The rows come from 5 hidden closed curves, with some noise, and rows from the same curve form a group. Each curve winds through 8 dimensions. The rows are also pushed far along 5 directions, which tell nothing about the answers.
Some rows, each with its group after it:
[-14   2   4  -3  -4 -11 -19 -13 -14  -4  21  -3  -6 -11   4  19  13  10] => (2)
[-11  14   3   2   9  -1   6 -13  -1   9   0   4  -5 -14  12  -5   7   2] => (0)
[ -1  -5 -12   3  -4  -6  -1   9  -1  -8  10  -1   5 -26   3   0  19  30] => (0)
[ -6  11   6 -10   4  -5 -13  -1  17   9   5   8  -9   0 -11  -5   3   6] => (1)
[ 11   8  11   4   1  15  -9  -4  12  -6  -7  10 -11   4  -9  -2  16   6] => (3)
[  2  -3  -2  -6  -3  -5  -3   7   1 -24  12   8  12 -15  12   0  22  20] => (4)
[  9   9   8   6   5   5  -2   7  -7 -13   2   0  11  -2 -16   5  10   5] => (2)
[ 11   9  12  -6  12  -6   4 -10  19   7  -7  30 -15  -1   7  24  24  -7] => (0)
[ -3  13  10   9  -4  -2 -27 -12   2  -8  10  14 -15  -1   7  26  21  17] => (4)
[ 22   5   7   8   2  11 -14  18   9 -28  18  10  17  28 -26  17   0 -22] => (2)
[-14  19  13 -10   8 -13  -6 -34   1  30   3   7 -38 -19  20   5   8   3] => (1)
[ -5  -4   3 -10  12   3  17   1  13   4 -19  15  -9  -6  16   3   2  -9] => (3)
[  1   1  -6   8  -2  -7   3   7   3  15   7  -7   4  11  -1   4 -25 -10] => (2)
[  2 -13   3  -9  -5   8  16   6  14 -11  -8  11   0  -7  -4 -27  29  10] => (3)
[ 25  20   5   3   4   9  17  12   2 -22  -5  22  38  16 -16  21  -1 -33] => (2)
[ 18   9  12  -2  -7  19  14   3   5 -22   5  25  10   4  23  17   1 -17] => (4)
[ 12 -17  -3  -2 -10   3   6  -5   8 -11  -9  -7  12   7  -1  -9  13  -4] => (1)
[  8  17  19 -22   7   1   1 -14  14  15 -13  20 -15   6   5   4 -12 -20] => (1)
[ 23 -19   7 -27  -5  11   4   5  45 -16 -34  25 -13  11 -15 -45  42  10] => (1)
[ 34   5   9  -4   8  22  19  24  22 -29  -3  23  24  22 -21  -2   3 -37] => (3)
[ 10 -17  -9  12  -1   6  23  21 -17 -11  11 -22  31   3  11 -12 -26  -8] => (3)
[ -1  -1  -2 -13   1  -2   6  10  11   1   2   6   7  -3   2 -15  -7   3] => (1)
[-15   8 -12  -1 -11  -1   0  -7   9  20   9  -9   3 -10   6 -12 -21   3] => (4)
[-4  2 -3 -4 -7 -8 -6 -5 -7  2 -5  1  7  0  2  2  0  8] => (1)
[ -9  -1  -4   0  -2 -14 -12  -3  -4  -2   5   7  -9  -5  -9  15  23  10] => (4)
[ -4  22  13  13  18 -12 -15 -22  -1  14  -2  -3  -6  18  -3  20  -7 -19] => (0)
[ 11  -1 -15  -3   4   8  31  10  -6  16  -6  -7  10  -4  20 -23 -39 -14] => (1)
[ -5  -8  -5 -12 -10  -7 -12 -19  23  28 -11  -6 -31  -3  12 -17  -8  11] => (4)
[ 14  -1  15 -11  -3   9  15  -4  22 -11  -6  19 -10 -11  11  -8  29   2] => (4)
[-17  -2 -18   5   0   8  20  10 -27   2  23 -31  30 -20  19 -24 -40   1] => (3)
[-25  16   0  10  12 -10 -16 -12   3  17   0 -18 -11   9 -17   4 -18 -17] => (0)
[-10   1 -16   6 -13  -1  -4  -8 -12   4   5  -8  15 -11   7  -9   0  21] => (4)
[ -6  -1   8  -4   8  10  12   1  -8  -6   1  11 -12 -19  21   7   8   4] => (2)
[  5  12  10   1  15   0 -21   1  12   0  -3  -1  -4  32 -37   3  -7 -25] => (3)
[ -8   2  -2   1  -5   2  12  -8 -11  10 -12   7  -2   1   3  10  -2 -12] => (2)
[ -9   0  -4  12   6  -3 -18  11   6 -21  12  -6  20  18 -30  -8  14   1] => (1)
[  2  -2   0   7   7   0  13  -4   0   9  -8 -15   1  -2  12 -12 -11  -2] => (0)
[ -8  -6 -18   9   6   2  13  22  -1  -8  19 -26  38   5  -8 -16 -35 -18] => (0)
[  7   0   0 -12   6  -6   4  -3  20  -1 -11  16  -4  -4  15   1   7  -2] => (4)
[ -8   7  14  11   9  -8 -19   2  -2  -4   0  -1  -2  14 -11   1   9  11] => (3)
[ 10   5  15 -20  -6   7   9 -12   8   4 -14  43 -27  -4  38  23   7  -9] => (4)
[ 28 -19 -12 -17  -9  -3  28  -7  55  25 -33  -6 -13   0   3 -41  -4 -13] => (3)
[ -9   5 -12  13  -2  -7 -11   8  -2  -1  14 -22  18  -8   5 -12 -16  23] => (3)
[ -1  -4  -1  19 -12   3  -8   0   2 -13  13 -16   4   2  -9 -11  17  13] => (4)
[-15  12   8 -10   4 -13 -15 -20 -14  18   0   4 -28 -13  10   1   7  17] => (1)
[ -3   2   7  -7  -5   2  -5 -11   8   2  -5  -2  -5  10 -18  -4   3 -16] => (2)
[  3  -2  -3 -13  -1  -7  -7  10  10  -4  -3  16   0   6  -5   6   1   0] => (3)
[ -8   6  -6   6  14   3   5  -1  -5   3   0 -17   7  -8  16   2 -26  -9] => (3)
[  4  15  14  -4  -1  -3 -23 -10   4  -6   6  10 -10  -4   2   8  14  18] => (0)
[ -3  -3 -11   6   3 -13 -26   0 -11  -2  23 -27   9  -7 -10   2  -6  19] => (0)
[-15 -14 -26   1  -4  -5  10  14 -12  12  -2 -22  23  -2  19 -15 -45   5] => (3)
[  8  -7  -6  14  13  -2  -1   3   5   1  -5 -25   7  21 -17 -10 -15 -23] => (2)
[ -6   3 -10  39  -4  -2 -21  10 -11 -13  24 -34  21  15 -40  -6   7   9] => (4)
[-12   1  -2   3   0   1   9  -4 -15  15   2   8  -2   2  16  20 -18 -13] => (0)
[ 11  -9  -4  -6  -4 -11 -17   2  -4 -25   8   6  -3 -22  -4   9  45  34] => (0)
[ -6   4   6 -10  -3   9  25 -10 -27  -8   1  17   8 -21  28  16   8  -9] => (4)
[ 26 -13 -13   9  -5   2   9  29  10 -16  13  -7  30  17 -21  -9  -9 -10] => (1)
[  4   5   7 -14   4  -6  -4 -11  24  -1  -9  12 -12  -2   0  -4  19  -5] => (4)
[ 14   5   7  -3  13   5   0   0  -1 -14   3  -5   9   0  -4   2   0 -11] => (2)
[-12   6   9 -13  -7  -1 -18 -10 -13   4  18   1 -13 -18  11  -5   4  29] => (1)
[  5 -12  -6   1   7   6  13  12  10 -15   2  -6  19   2  -3 -11   1 -10] => (1)
[  6   1   7   5   6  -9 -21   0  -1 -14   7   8 -12   6 -17  30  26   1] => (3)
[  5   0  -8  20   3   4 -17  15  12 -15   4 -30  23  11 -49 -25   7   9] => (2)
[  1   7   5  -4  15   2  14  -6  -5   4   0  -5   1  -4  14  -7 -14 -20] => (1)
[ -4   7   8 -12  -5   8   7 -13  16   6  -3  24  -4   1  12   4   7  -9] => (1)
[ -8 -11 -13   0   3  -2   7   2  11   4   5 -11   2  -7   9  -9  -8  -3] => (2)
[ -1  -7   0  -5  -4  -4   0 -17  13   3 -12  -7  -5  -4 -12 -18  25   2] => (4)
[  3   3  13   1   1  10   3   1  10  -9 -10   8   0  21  -8  -8   2 -17] => (0)
[ 20 -10   0   3  13  -2  26   7   6 -13 -13   4  18  16   4   3   3 -32] => (0)
[  8 -17 -31  -3 -14   5  15  29  18 -19   3  -9  38   0 -17 -38  -4   3] => (0)
[  8  10  13  -6  11  21  32   5 -21 -18  -6  28  11   5  20  18  -8 -42] => (0)
[ 17  -3   4   6   5   2   0  14   7 -12   4 -11   8  12  -4 -19  -7  -1] => (2)
[ 14   9   9  -9  12  -4   2 -19  11  11 -14  14 -19  -5  18  12   6  -9] => (2)
[  0   0  -1   1  15   2  12  -2  17  16 -15  -8 -10   2  -2 -11 -13 -17] => (2)
[-16  -1 -17   5  -4 -14 -26  13  -8  -4  25 -18  15  -3 -16  -2  -9  24] => (3)

New rows. What belongs after each?
[ -4  -1  -3   2   1 -11  -7   4   5  -7   9   2  -2 -16   0  12  18  20] => (0)
[ -2 -15   8  -8   1 -12  -1   5   8   5  -7  -3  -7  11  -3 -20   4   9] => (3)
[ 11   5  -5  -3   2  11   9  15 -18 -28  14  17  36   6  11  27 -15 -22] => (4)
[  3   4  10  -2   0   4  15   3   6   5  -1   9 -13   3  -7  -2   4 -19] => (4)
[  9   3   1   1  -4  11  -3   8   7 -16   6   4  17  14 -30   8   4 -17] => (2)
[  2  -5  -4   5 -12  -1  -2   6   9  -8   8   6   0  10  -9  11   6 -10] => (4)
[-30 -10  -3  -7  -4  -2   0 -19 -12  11  -4 -22 -21 -40  19 -26  18  38] => (2)
[ -3  -7  -6  -1  -1  -1  -9   4   7   6 -12   1  -4   5   3  -1  -8  10] => (3)
[-19  28  -4  16  18 -12 -30  -7  -8   9  20  -7   3   1  -3  31 -17   0] => (4)
[ -9 -12 -17  16 -13  -2  -8  -4   4   8   8 -20   6  -1   2  -5  -4  16] => (4)
[-15  10  -2   9  -3  -1 -25   6  -8   1  14  -8   7   9 -19  -9  -6  19] => (3)
[  1  -5   1 -12   7  -6  -3  -2   3  -4   8  -4  -3  -8   4   2   1  -1] => (0)
[ -8   1   1   1 -11   3  -1   6   9  -2   4   0   1   0 -11 -11   5   8] => (2)
[ -6   9   0   0   5   4  -7   5 -12   9   0   8   1  11  -8  16 -21  -9] => (1)
[-12  23   6  -5  14  -5 -21 -21  -1  17   3   7 -14   6  -3  32 -16 -22] => (4)
[  5   3   6 -15   0  -2  -9  -2  23   0  -5  34 -21   4 -14  25  25  -9] => (0)
[  3  -5 -17  -1  -7  -1  18   9  12  17   2  -4  10   2  -1 -11 -23 -12] => (3)
[ 30  -8  -3  -6  -3  14  30   5   8  -5 -29  13  10  15  20  -5 -17 -29] => (3)
[ -1  10   2  -4  -2  -5 -15  -6  18  10   2  -1  -2   6  -4  -7  -9   4] => (0)
[-14   8   4   1   8   3  15   7 -26 -18  11  20  21   0  18  24  -2 -19] => (1)
[ 16  -8  -5  -5  -5  10  26  26   7 -10  -1  25  21  15  -5   5  -6 -23] => (3)
[ -9  -1  -6  14  -6  -5   5  -2 -11   8   1  -2   1  -5  11   8   2  10] => (3)
[  6  10  -4  15   3   7  -1   0 -17  -1   1  -6  10   7   9  15 -24 -10] => (3)
[  0   4  15   0   3   7  -1  -5 -18  -8   8  10 -17  -1  12  23   3 -10] => (4)
[-19  23  -8   6  14   7  -6  -7  -2  22   0   5  -6   6 -11  26 -31 -28] => (3)
[  8   4  15  -4   6   9   8   2  -9 -12   4  15   6  11  11  12  -5 -19] => (0)
[ -7  -7 -16  -4 -11  -7   2 -18  10  28 -18 -17  -5  -1   1 -36  -6  10] => (4)
[ 13   7  22 -18  13  -5   8 -12  23  13 -24  21 -25   7  19   4   0 -17] => (3)
[ -3  -1  -4   3   8  -4  24  20 -16 -10  14   4  24  -3  19  20 -21 -18] => (3)
[  2   1   3 -15   1  -5  -6   1  13   7  -1  12 -19   3 -17   2   6  -9] => (4)
[  7  14   8   3  -8   1 -29 -17   6   6   3   0 -14   6 -16  -3  13  16] => (1)
[  1   4  10 -12  -1   7   7  -5  -3   5   1   8 -17 -16  17 -14   2  11] => (4)
[  1  13  14   2  -2   4   8   2 -32 -19  10  15  15   4  12  25   0 -16] => (2)
[ 11   0   2   9  -7   0 -23  -8  14  -6   6   3 -20  -2 -30   8  41  17] => (3)
[  4   4  13   4   2   3  -9   4   4  -4   2 -11  -4  19 -22 -11  -6 -11] => (2)
[ -5  -7  -7  -3   7  -7  -7 -10  31  21  -4 -17 -16   7 -11 -15  -8 -11] => (2)
[  3  17  14  -4  10   2  -2 -15 -10  -5  -8  10  -6  -3  10   9   9  -7] => (1)
[  6   1 -14  -5  -7   3  19 -11  15  17 -23   7  13   7   9 -12 -14 -17] => (4)
[  9  -2   5  -5  -1  -6  -6  -4   4  -6   5   2   2   9  -6  10   5 -14] => (2)
[ -6   5   2   7  -1  -2  14  -7 -12  12  -7  15  -7  -4  21  21   1  -5] => (3)
[ 17   1   2   5  -2  11   0   6 -12 -22  -5  15   8   6   9  21   5  -2] => (3)
[ -3  -4   6   6  -1   0   0  14 -27 -21  25 -10   9 -14  23  -3  -1  21] => (2)
[  1  21  11  -3   8   2 -15 -24  -8  -4  -2  13 -10  -8   5  22  19  -1] => (2)
[  1   5   1   5  -1   5  -1  -9  -7   5 -12   3  -3   8 -10   8   2 -10] => (2)
[ -6   0  -9  -6  10  -3   6 -12   3  14  -3  -1 -10 -13   0  -6   8  -3] => (0)
[ -7  12   4  -4   6   6   7 -29  -1  17 -14  -2 -15 -16  25  -3  -3  -3] => (1)
[-11   1   9 -21  -4  -9 -14 -22  15  30  -2  -7 -38 -19  10 -27   2  27] => (3)
[ -8  -8 -10   6   2 -14  14  -1 -16  15  -3 -26   7 -15  18 -16 -16  12] => (2)
[  2  -9  -7   3  -6  12  11   7  -6  -4  -9  -2   9  -5  20 -13 -10  13] => (3)
[ -5  20  10  -1   6   2 -13  -7   6   3  11  -2  -3  -5  -7   2  -5   0] => (2)
[-14  15   6  -9  -6  -3  -3 -23 -22  27   6  -3 -14 -14  22  10 -23   3] => (2)
[-15   6 -16  15  -8   0  -4   3  -5  20  17 -34  10  -6   0 -33 -34  17] => (4)
[  2 -17 -12   3 -16   2   5   7  -2  -9  -7  -7  12   1 -12 -15  15  13] => (2)
[  6  -3   2  -3  -6  -4  -8  -5   7   9   6   3 -16   2 -18   1  13   1] => (3)
[  7   0   3   5  -4   8   3  14 -25 -21   7   5  14   2  11  21 -11  -3] => (0)
[ -5  -2 -18   6  -8  -1  37   9 -20   3  -2   9  35   0  38   6 -29 -17] => (0)
[ -7   7   8  -9  15   9  -4   4  -2 -10  -6  10   0   3   0   4  -3  -7] => (3)
[-11   2   2 -13   7  -1  17  -8 -19  15  -1  17 -12 -24  33  20  -5   1] => (4)
[ -2   1  -4  14  -1   9  -8   9 -11  -8   2  -4  10   2   5   4  -9  16] => (3)
[-12  -9 -21  -3  -1  -5  16  -6  -1  18  -2 -17  15   5   6 -25 -24 -17] => (0)
[  3  -6  -1  -9   9  -3  31   4 -17   1 -12   8   1  -7  30  -7  -6 -12] => (4)
[ 11  -6   2   1  -7  -6  -3   9  17   3   2   4  -4  10 -11   0   3   4] => (2)
[ -1  -9  -6  -8   0   4  27   4 -23  -1  -2  12   8 -17  26   6   0   1] => (4)
[ -3  -6   4  -8  -5 -12   1 -10  12  25  -6   3 -27  -4  10  -1  -1   7] => (2)
[  4 -27  10 -19 -16   2  10   8  -1 -17   2  -1 -10 -14   8 -22  25  22] => (2)
[ 23   5   3   3  10  14   5   1   2 -10 -14   0  13  22 -16  -1  -7 -30] => (2)
[  8  11  11   4   2   4   0  -2   0  -2 -11   5  -5  12  -4  -8   3  -5] => (2)
[ -4  13   5  10   2   0   2   0  -4   1  -5  15   2  16 -17  29   2 -24] => (2)
[ 18   1  13  -1  -4  -3   1  -2  -6  -9  -3  25 -12   1  15  27  19   2] => (3)
[ -8 -19  -9   4 -10   6  -4  12 -13 -29  11 -22  16 -26  -5 -29  31  44] => (2)
[ -6  18   8  18   8   1 -19  -3  -7  14   5  -3 -13  22 -25  25 -15 -14] => (2)
[ 20  -6   9  -3 -18  22  30  11  -6 -36   6  28  19  -9  40   8  14  -4] => (4)
[ -4  12   6  -3  -3  -6 -24  -8   5   2  10  -1  -6  -5   1   0   4  20] => (0)
[-7  0  1  7 -5  1  7  7 -9  1 13 -8 -3 -5 -8 -7 -1 -1] => (4)
[ 11   7   6  -7   8  -3  14   2   0  -7   5   7  15  -9  11  13  -4 -13] => (2)
[ -1  17   7   9   9  -6 -16   0   5  -1   6   0   1   2   2  10  -4   7] => (3)
[ 21  17  14   0  23   3  -9 -10  23   1 -10  -1  -4  21 -27   7  -4 -35] => (2)
[  2   9  10   8   0 -12 -19 -13  -5  10   3   5 -21   3   2  26   9   7] => (3)
[  1   1 -21  19 -14   4  -8  33 -14 -35  31  -9  53  -7 -10  -7   2  34] => (1)
[ -8   2   0  -2   5   2   4  16 -20 -18  30  -1  16 -17   5   8  -2   5] => (3)
[-22 -10 -16   7  -4   0   3   0 -15  -1   4 -15  13 -17  12  -1  -2  18] => (1)
